There are 5 ways to turn a row about zero (a turn may also mirror it). The second row of each pair is the first, turned, with some noise. The first 45 pairs use one turn. New pairs use 2 turns, one after the other, and a turn may come again.
Known pairs, each followed by its turns in order:
[-16 -11 -27 -32  10   1 -24 -23]
[ 13   4  -5 -34   7 -43  -4 -15] | (0)

[ 18 -21  11   7  -5  13  16 -10]
[  7  22  15   2  15  -7 -18  22] | (1)

[-23  23   8  29  27  18   9 -16]
[ 20   5 -18  19  38   2  -9  30] | (0)

[ 19 -10 -11  -7 -16   9 -22  31]
[ 20  13 -12 -18 -19 -11  22  -8] | (2)

[-32  20   8 -11 -10   8 -22  15]
[ -3  26  13  15   8  25  -6 -26] | (4)

[ 25 -10  -2  24  10 -27 -14  13]
[ -1 -27 -30   6  21 -21  -9 -10] | (3)

[ 11 -20  24 -21  22  -3 -12  -3]
[  7 -13 -27  17 -20  10   6  17] | (3)

[-21 -14  -8   5  -7   4  -7 -23]
[ 13 -15 -19 -12  -5 -20  -5   8] | (0)

[ 12  13   6 -12 -12   0   7  26]
[-14  -3  26  10  -5  11  -2 -11] | (0)

[ 16  31   9 -10 -16 -12  19  27]
[-14   3 -15 -41  23   3  -2 -15] | (1)

[-29  18 -27 -17  31 -32 -25  27]
[-11  24  34 -10  31 -44  21  21] | (0)

[ -8  17 -18   6 -24   2   6  -8]
[-14  13   4 -24   2  19  -6  12] | (2)

[  3   2  28  15  16 -30  28  -8]
[ -2  28  36 -14   5  15   0 -22] | (1)

[ 16 -15 -23 -21  26 -25 -13   9]
[-12  -2 -16  22 -29 -10  18 -29] | (2)

[-21  19 -24  29  10  17  10 -10]
[-27 -23  26   0 -13  -6  21  20] | (1)

[-27  10  20   7  24 -26  15  -3]
[ -7  29 -25 -34  -4   3   4 -11] | (4)

[ 23 -19  21 -12   4 -32   9  -1]
[ -5   8   5 -21  15 -38   8  16] | (4)

[-23  14 -10   7 -20 -21 -15  25]
[-29 -16  19   7   4 -22  16  16] | (0)

[-26 -19 -24 -17  21   0  -4  18]
[-15  17   0  18 -34 -12   5 -14] | (4)

[ -7  24   0 -25 -15  20  22  19]
[  3 -20 -14 -43   8 -11  -5   7] | (1)

[ -1 -28  30 -11  22  25   3 -27]
[ 20 -15  37  27  14 -13 -17 -10] | (2)

[  0   1  18  -6  -5 -15 -10  32]
[-13 -12  -9  15   8  -4  27  -8] | (3)

[-20   6  -1   5 -11 -11 -27  10]
[-20 -15  -1   3   9 -20  21   4] | (0)

[-12 -27  19  16 -30 -15  23  22]
[-41  -3   4  13 -10 -40  10  -5] | (3)

[ -5 -28  31   0   3  31  12  29]
[ 32  -7   9   3   8 -49  -2  20] | (2)

[ -1  20 -32  23 -25   6   1   8]
[ 14 -18   0  14  -3  35  25   5] | (4)

[  8 -19  32   3 -22 -17   2   1]
[ 26 -11  13   8 -16   6   5  26] | (2)

[-21  10   5 -23  31 -23 -16  14]
[-13   6 -24  35  14  -5  25  -6] | (2)

[-26 -11  10  21 -22  -4  28 -22]
[ -7  19  22 -12 -22 -43  -7   3] | (3)

[ 31   5   0  21 -19  -4 -20  31]
[-21 -15  17  11  22  18  18  30] | (4)

[-18 -13 -32  26  12 -24  30 -10]
[-17  10  -8 -46   6 -30 -23  -6] | (3)

[ 13   1 -30  26 -12   4  15  17]
[-35 -16   8   7  24  -8 -12   4] | (1)

[ 20  31   9  32   2 -25  11  20]
[-38  19  10  28   1  22  -3  25] | (0)

[  2 -12  24  19  10  -3  14   2]
[ -9   9 -21 -13   8  -3  -8  20] | (4)

[ 29 -18   1  12  10  11  15  21]
[-12  21   7   1  11 -28 -22  -1] | (1)

[ 14  -6  16   4   3   9 -17  -1]
[  7  22  -6   6   4 -10   9   4] | (1)

[-21 -21 -26 -31  27  15  19 -15]
[-12  19 -12 -34 -28  29 -15  15] | (3)

[ -2  28  29 -21 -24 -20 -29  14]
[ 27  24 -18  18   8  31  30  22] | (2)

[-13 -20 -24  13 -17  27   6 -23]
[ -1  22  20  -7 -21  -1 -39 -14] | (3)

[  6  -6   6 -28  22 -32 -28  12]
[ 13  12 -23   8 -21   8  -9 -40] | (1)

[ -3  12 -11 -17  -6  16  -3  -1]
[  2 -13   6  16   2   4  -2 -21] | (4)

[ 14  13  18   0 -26 -16  20  24]
[ 2  4 -9  5 39  1 29  6] | (4)

[ 11 -26 -27  18 -23 -17  13 -16]
[-11  -3 -14 -26 -38   2  -8  24] | (0)

[ -1 -22  30   8 -23  30 -15  15]
[ 44  -4  19 -17   9 -16  16  18] | (2)

[ -5   2  21  18 -15 -18 -13 -16]
[ 18 -11   8   5  -8 -30  10  -8] | (3)

New pairs, each followed by its turns in order:
[ 22 -27 -20   2  24  13   4  14]
[ -9 -25 -12  28 -20 -11  16   2] | (3) (1)

[ 30 -30  32 -17  -7  25  -6 -18]
[-37 -35 -15  -8  -2  25  26  11] | (3) (0)

[ -4 -19 -14  -4  16   8 -23  26]
[-25   8  23 -22  15   3  -5 -13] | (3) (2)

[-8 15 24  3 14  7 -6 24]
[-17 -15 -25   2 -17 -10  -7 -19] | (2) (2)

[-29 -19 -11   0  28  12 -26  26]
[-30  28  18 -27   9  15 -22 -16] | (3) (2)

[-13  14 -16 -30  -4 -31   6   4]
[ 11   5 -21  11  -6  36  10 -11] | (2) (4)

[ 24 -15  30 -23  14 -25 -22  16]
[-34  11  20  16  38   4 -14  19] | (2) (1)

[ 12  11  32 -13  18   5   4   0]
[-20  -6 -21  16  -2   4  22  15] | (3) (4)

[-27   5  23  18 -17 -11   8  32]
[ -4  16 -40  13   4  -3  -1  31] | (0) (4)

[ 16  24 -21  13  27  15 -17  -2]
[ 17  14 -26 -17  10  27  20  -2] | (0) (3)

[  1 -16   4 -31 -11  15  -6 -12]
[-31   3   8 -25   3  13   2 -11] | (1) (0)

[ 18 -27  24 -21   0 -14  30  -2]
[ -3 -33 -21 -35  20  -6  12   1] | (4) (3)

[-18  32   9  25  27  28  18 -16]
[-15  28  -7 -24  41  25  16   4] | (0) (0)

[ -4   5  14 -18   1 -21 -21   6]
[ -7  -1  17  -7 -23 -12 -20   8] | (3) (2)

[  0 -14 -31 -23   0 -13  32  14]
[  2  -7 -24 -19   3 -22  26 -29] | (1) (0)

[  5 -28 -15   8   0   1 -22   8]
[  1  -1  -1 -16 -15  17   5  28] | (1) (4)

[-15 -15  -1  21  -7  31 -28 -26]
[ 19 -25  27 -21  22  23  -4  17] | (3) (4)

[  2 -31   1 -21  30 -22  31  20]
[ 25  22   3 -23  -6   2  46 -11] | (4) (4)

[ 19   0 -12 -15  19 -29  -5  30]
[ 13   3   3 -44   1   8  25  -3] | (0) (1)

[  6 -16  24   1  21 -13 -18   5]
[-19   6  -8  -6   2   5 -34   6] | (0) (2)

[-14 -29  22  19  22  -8 -29  18]
[ 20  14   3 -10 -41  26   9  21] | (2) (0)

[ 26 -31   0  29 -29  15  16 -13]
[ 39  19 -37   4  21  -2 -14  -3] | (2) (1)

[ 13 -18 -14  -6  -2  31 -14  -8]
[ 12  -2   8 -25  25 -15 -12  -7] | (2) (4)

[ 15   3  29 -15  30 -18 -28  23]
[-15   4 -14   6 -14 -28 -56   9] | (1) (0)

[ 14   7  31 -15  12  -7  12  24]
[-11   9 -33  15 -19   2  19   9] | (3) (4)

[-27  28 -25   7   6  10 -19   3]
[-17  -8  29  -7 -20 -18  -6  30] | (1) (2)

[-22  21  24  25  -8  26   4 -25]
[-34  10  -4   8  15  -8  15  36] | (1) (3)

[17 26 27 29 -6 20  4 28]
[  2  15 -18   3 -31 -16  12 -44] | (2) (2)

[ -1 -10  -3 -22 -31  -3  11  -2]
[-1  2 21 17 17 -4 24 -2] | (2) (3)

[-27  30  -8 -13  -9  11 -25 -10]
[-12  11  14 -20 -28 -26 -15  12] | (1) (2)

[  6 -25   8  -9 -18 -23  30   5]
[-14  -6  37  26  -4 -14   4  -3] | (0) (3)

[  5  -1 -25  23  31  -1   0 -32]
[ -5 -43  -4  31   6   9  15  13] | (1) (0)

[-13 -22  29  29  12   4  21 -29]
[-10  12   1  51   0  31   7 -18] | (1) (0)

[ 22 -14   9 -13   9  27   5  18]
[ 19  11  13  10 -15  17 -18  22] | (0) (3)

[ -4  -1 -29 -24 -12  28 -27  -8]
[ 12 -20   3  17  17  14 -45  -1] | (3) (4)

[ 22  -1   7  11  17 -19 -25   6]
[  7  -3 -14 -29 -17  13 -13   5] | (2) (0)

[  2   3 -30  20   5 -14  -3 -26]
[ -3  36   3  15  -7 -13   5 -13] | (1) (3)

[ -3 -21  -9 -14  27  -4  21   9]
[ 19  13 -25  17   9  15  16  -2] | (1) (1)

[-30 -23  10  24  17  11 -19   1]
[-31   2 -13 -19  18   6 -21  26] | (0) (3)

[ 11  17  19 -20   9 -22  -4 -15]
[ 24  22   3   9  -7 -20  -1 -20] | (4) (0)

[ -8 -11   8  -5   9 -29  -5   7]
[  0   4  20  21   3 -17  -8   2] | (4) (0)

[ 30  12  -4 -25   2 -12  32 -21]
[-31 -26 -29   0  23 -12  -3  -4] | (2) (0)

[ -6  21   8   4 -24   2 -20 -32]
[ 16  -5 -15  33  -8  21 -12  17] | (4) (3)

[ 14  14   2   2 -32 -18  25  22]
[-33 -21  30 -15   7  -3  -2 -11] | (2) (0)

[ 31 -31 -15  26   9 -25  -8  10]
[  1  10 -15 -42  -5 -32  17  11] | (3) (0)

[-21 -18 -30   4 -28  21 -17 -26]
[  7   9   9  11 -22   2  36  37] | (2) (3)

[-12 -24  32  -9  -1  28  -5   4]
[-27   2  -3 -25  24 -15  13  22] | (2) (4)

[-28  -9  17   8  12  31 -18 -26]
[ 15 -35  15   2  28  23  18   1] | (3) (4)

[  8 -12 -14 -28 -19  18  18   1]
[ -4  24  -1  22  14  18 -27  -6] | (3) (4)

[ 17 -19 -14  -4  17   1  25 -15]
[ 13  -1 -22   7   8  -7  30 -11] | (1) (1)

[ 12 -29   7  30   1  -1  23 -22]
[ -3  -4 -21   4 -16  24  45   4] | (3) (2)

[ 30  14  -8   1 -24  24 -31  26]
[-29 -37  18  11 -24   8 -16 -25] | (1) (1)

[ -6  -6  -9  -1 -30  26 -20 -18]
[-21  -9   9   8  13 -31 -20 -18] | (1) (1)

[ -5  27  17 -24  -7   6  -4  -1]
[ 19  -1  -7  -3   0 -16 -29  12] | (3) (2)

[ 16 -11 -18  15   0 -18 -32  -9]
[ 13  14   6   4 -12   1  25 -37] | (0) (4)

[ 30   4  10  31  24  25 -17  -4]
[-33  25 -19 -20  24  10  -1  11] | (3) (0)

[-25   2   3  26 -21 -26   2  32]
[  8  -1  -1 -46 -16 -23   9  23] | (3) (3)

[  5  -6  -2 -14 -24  23  18 -31]
[ -9  17  14  10  41  17 -14  12] | (3) (4)

[  3  20 -28 -32  15  10  14 -28]
[12 12 23 52  9  5  1 -6] | (1) (4)

[-12  19  27  10   4  24  -9  31]
[-10 -23  12   8 -28 -18  31  14] | (4) (1)

[  9  12  22   2  16  24 -11 -11]
[  9  -3 -12 -18  18 -22  19 -14] | (4) (0)

[ 10  22 -30 -18  28 -15  19  16]
[ 18 -19  30 -11   5  34 -20  17] | (4) (1)

